There are 4 ways to turn a row about zero (a turn may also mirror it). The second row of each pair is the first, turned, with some noise. The first 36 pairs use one turn. New pairs use 3 turns, one after the other, and a turn may come again.
Known pairs, each followed by its turns in order:
[  0 -13   8  24   0  14 -18  -1]
[-22  -6   8  -1   7  -1  16 -22] => dasod

[ -2  15  14  -6  12  -1 -10  16]
[-15  10   4  -9   8   1  23   3] => rogo

[ 2  7 -2 10  0  5 -1 14]
[ 1 -1 -5 10 11 -6  9 -2] => rogo

[-12   2 -36   3 -18 -19  -1   2]
[-30   3 -16 -24   7 -18  17   1] => Nakov

[ 29 -15   7  -3  10 -16  10  -9]
[-11  15  -7 -23 -20  12  -8  -8] => kugu

[ 25 -17   3  -1 -45  15  -2 -29]
[-30  13  15  26 -15  38  12 -16] => kugu

[-17 -28  24 -12  -2 -22  27   7]
[ 19  -8  12 -11 -25  -7 -28 -31] => kugu

[  3   7 -16   0   1  -2 -14  28]
[ 12   8 -18   7  24   3 -12  10] => kugu

[ -4 -38   2   7  -7  45 -21 -45]
[ 30  22 -12  -9   8  44 -45 -20] => rogo

[  8 -12  16  -1  14  11  -4   1]
[  2   6  19 -11  -6   5  -4  11] => kugu

[ 20  -3 -45   3 -20 -29  24 -13]
[-14  18 -20   4 -51  -9 -14  25] => dasod

[  9 -21 -21  -7  33  30   5   8]
[ 18 -11  15 -27  34   1  -7 -24] => rogo

[ 2 12  7  2 -7 -3  7 -4]
[ -1 -10   5   7   6  -8   1  -3] => Nakov

[ -8  -3   5  -1   3  26  19 -12]
[ 11   1  17   4 -15  -5  22  -2] => kugu

[-5 14 11  5 -2 -1 -9  2]
[-7 14 -4  6  3  0 11  4] => rogo

[ -6 -45 -34   2  -3  -6 -21 -19]
[-29 -14  12 -37 -32 -16  -5  -9] => dasod

[24 -7 -3  4 10 17 -9  6]
[-12 -24 -13   9   4 -11   0 -11] => dasod

[-22 -10   2  12  -4 -15   4  16]
[ -6  22  25  -5   5 -10  -1   9] => dasod

[-12  13  -3  17 -11  -8 -24  38]
[  3  -2  -7  23  35 -11 -31  14] => kugu

[  4   6   3  14 -43  45   7   3]
[  1 -32  10 -14  -1 -20 -21  44] => Nakov

[-6 16 41 -2 39 -8 21 -7]
[-10  18  19 -17 -31   1  39 -26] => rogo

[-20  -8 -11  -3  -2 -13 -16   2]
[-25   9 -11  -6 -11   1  -4 -11] => Nakov

[  2 -28 -17  32  -9 -11 -13  13]
[-23  24 -22   2  -4  -3   9  33] => Nakov

[  3  -2  19 -12 -11 -18  20  16]
[ -3  -5  19  22 -13 -16  19 -11] => Nakov

[ -8  29 -43  19 -16   4  -2  -5]
[-25 -16 -15 -32  33  -5   3  11] => Nakov

[-16   2 -17  -4 -10  37  -1   0]
[-13 -22  18   5  -1  26 -15   0] => dasod

[-20  17   0  24  19  13  45   3]
[ 37   2  -3   0 -13 -28  28 -29] => rogo

[ -6   1   3   3   4  15  18 -13]
[  6 -14   9  10  -9  13  13   7] => dasod

[ 12 -13  33   3   6  -2  -4 -28]
[-12  15   6   2 -23  31  -4 -19] => rogo

[  4 -10  -8  45  31   3   8  33]
[-10  29  10  13  26  27  17  37] => Nakov

[  0  -4   4 -22   2  -9 -28  -5]
[ -4 -20   3 -14  11  24 -11   6] => kugu

[  1 -21   3 -21  -3   2  45  -2]
[ 27   6   0  -3 -36   7   4 -28] => kugu

[ -5   0   5   6  13  41  29 -12]
[ 28   3 -17 -20  -1   1   6 -39] => rogo

[ 30 -10 -11   1 -11  -2   1   4]
[-10   0 -15  11 -16 -16  -9 -13] => dasod

[13 -5  4 24  5 -9 41  1]
[  9  14  17  18  28 -21  19  12] => Nakov

[  9 -24  11  19  -1  16 -20  -6]
[-17 -11   8  -3   1  -7  16 -32] => dasod

New pairs, each followed by its turns in order:
[  7 -32  12 -45   0   5 -45 -19]
[ 27  52  17 -11 -15   3 -31  22] => rogo kugu kugu

[ 16  15   6  27 -27   8  -2  45]
[ 10  49  13 -12 -32   5  -1  -9] => Nakov rogo kugu

[  9   0   2 -19  15 -27   0 -10]
[ 10  14  -3  29  -1   4   9 -13] => Nakov dasod kugu

[  7 -17  17 -10  -8  12  14   9]
[ 24  13  -3   7  11 -14 -12  -2] => kugu rogo rogo

[  0 -35  -2   5  -5 -13   5   9]
[ 14   0  17  24   7  -9 -10   9] => Nakov kugu rogo

[ -4   9  -6 -22   0  18  -3  14]
[ 15 -12  14  -8   1 -14  -6 -15] => rogo Nakov Nakov

[ -9  26  45 -23   6   4  -2  -4]
[ 32 -29  26  18   1  -2 -21   4] => dasod dasod rogo

[ 13 -10   2  -5   5  -3   6   5]
[-8 -2 -6 13  7 -6  3 -3] => Nakov kugu kugu

[ -2  -7  -6   0  -6 -21 -14  -6]
[ -1 -12   5 -19 -12   9   3 -10] => kugu kugu rogo

[-34   1 -13   2 -14  -6   1 -11]
[-32 -10  -9  -3  19   9  -8  11] => rogo kugu dasod

[-2 19 21 21 18  1 25 -5]
[ -4  23   9   0  10 -14  14  34] => Nakov Nakov kugu

[  4  -3  13  -6   2  -1 -35  -6]
[-6 11 20  5 28 -3 -9 -3] => Nakov rogo rogo

[-22  -2 -38 -27  -9   9  -7   3]
[-15 -14   3 -23 -34   2  16  -5] => Nakov rogo Nakov

[  2 -18  -5 -30  33  -4 -13   1]
[ -7  13 -19 -31  18   6 -27  -2] => dasod kugu rogo

[-11  16  -2  -8 -12  -3 -26 -14]
[ -3  -6   5  -7 -30 -11 -15 -14] => Nakov dasod Nakov

[-45  11   1  15   3  28  13  33]
[-37 -31 -18 -22 -12  15 -10 -31] => kugu kugu Nakov

[ -4  -1 -34 -45  13 -11   7  13]
[ -3  22   2 -28  47   6  -1 -12] => dasod kugu rogo

[  2   5  15  -8 -22   3  10  21]
[ 26  12  -4   3  13   1 -15   9] => rogo Nakov dasod

[ 17  15 -25  -8  14  -7  -8  45]
[ -8 -31   8 -13  -7   6 -48  -7] => Nakov rogo rogo

[ -5   1   3  21  -2 -25  13 -14]
[13 -8 26 21  9  1 11 13] => rogo Nakov rogo

[19  0 -9  7 -6 -5  1 -4]
[  8 -16  -2  -2 -15  -4   5  -4] => rogo dasod kugu

[ -6  13 -20  41  12  -7  -1  -2]
[ -5  27   8 -29   8  11 -19  16] => rogo kugu dasod

[ 13   6 -17 -45 -16  14  12  11]
[ 10   2  15   7 -28  10  44   2] => kugu Nakov Nakov

[-22  -2 -17 -15   1 -10 -11  14]
[ -2  -3  -4 -30   6  14   6  10] => dasod dasod kugu

[ 16   5   6   1  -8  18   6 -25]
[  4 -17  14  -4 -10  19 -22  -2] => rogo dasod dasod

[ -9   3  -7  -2   0   1 -17  -8]
[-3 -5 -4 -5 -3 18  5 -4] => Nakov rogo Nakov

[  7  -5 -16  11  45 -14 -14   9]
[  0  29 -23 -21 -32  -6   4   8] => rogo dasod kugu

[-20 -18  -8  16  21 -31  -4  -1]
[ 18 -12 -24 -21  18 -18 -13 -11] => kugu Nakov Nakov

[ -2 -20  -2 -25 -15  39   5  32]
[ 24 -18 -38  17  19   8 -24  -3] => Nakov dasod Nakov

[  5  20  -2   0  12  -3 -14   3]
[ -8 -12   1  -9  11  -6  17  -8] => rogo dasod rogo

[21 -8 12 29 -6 -9 10  6]
[-15 -13 -29  -6  15  -6  -8   8] => Nakov kugu kugu

[ 3  0  1 28  0  5 -3 12]
[ 6 10 18  0  4  5 21  0] => Nakov dasod rogo

[-14  -3  27   0 -29  45  10  -5]
[-27 -10  12  28 -34  22  26   2] => kugu rogo dasod

[  1  11   1  14  40 -32  -5 -11]
[ 12 -11 -30  10  22  -2  -1 -37] => Nakov rogo Nakov

[ 15  25   3 -19 -42  31 -24  -1]
[ 15  14   8  -1 -42  31  -8  35] => Nakov rogo Nakov

[  2  -9   2  -9 -15  -3   3 -20]
[ 4  8 -4 13  7 12 14 17] => Nakov rogo rogo

[ 13   5   1 -11 -10   1  20  -9]
[-14  10   9  -8  19  -8   3  -5] => dasod rogo kugu

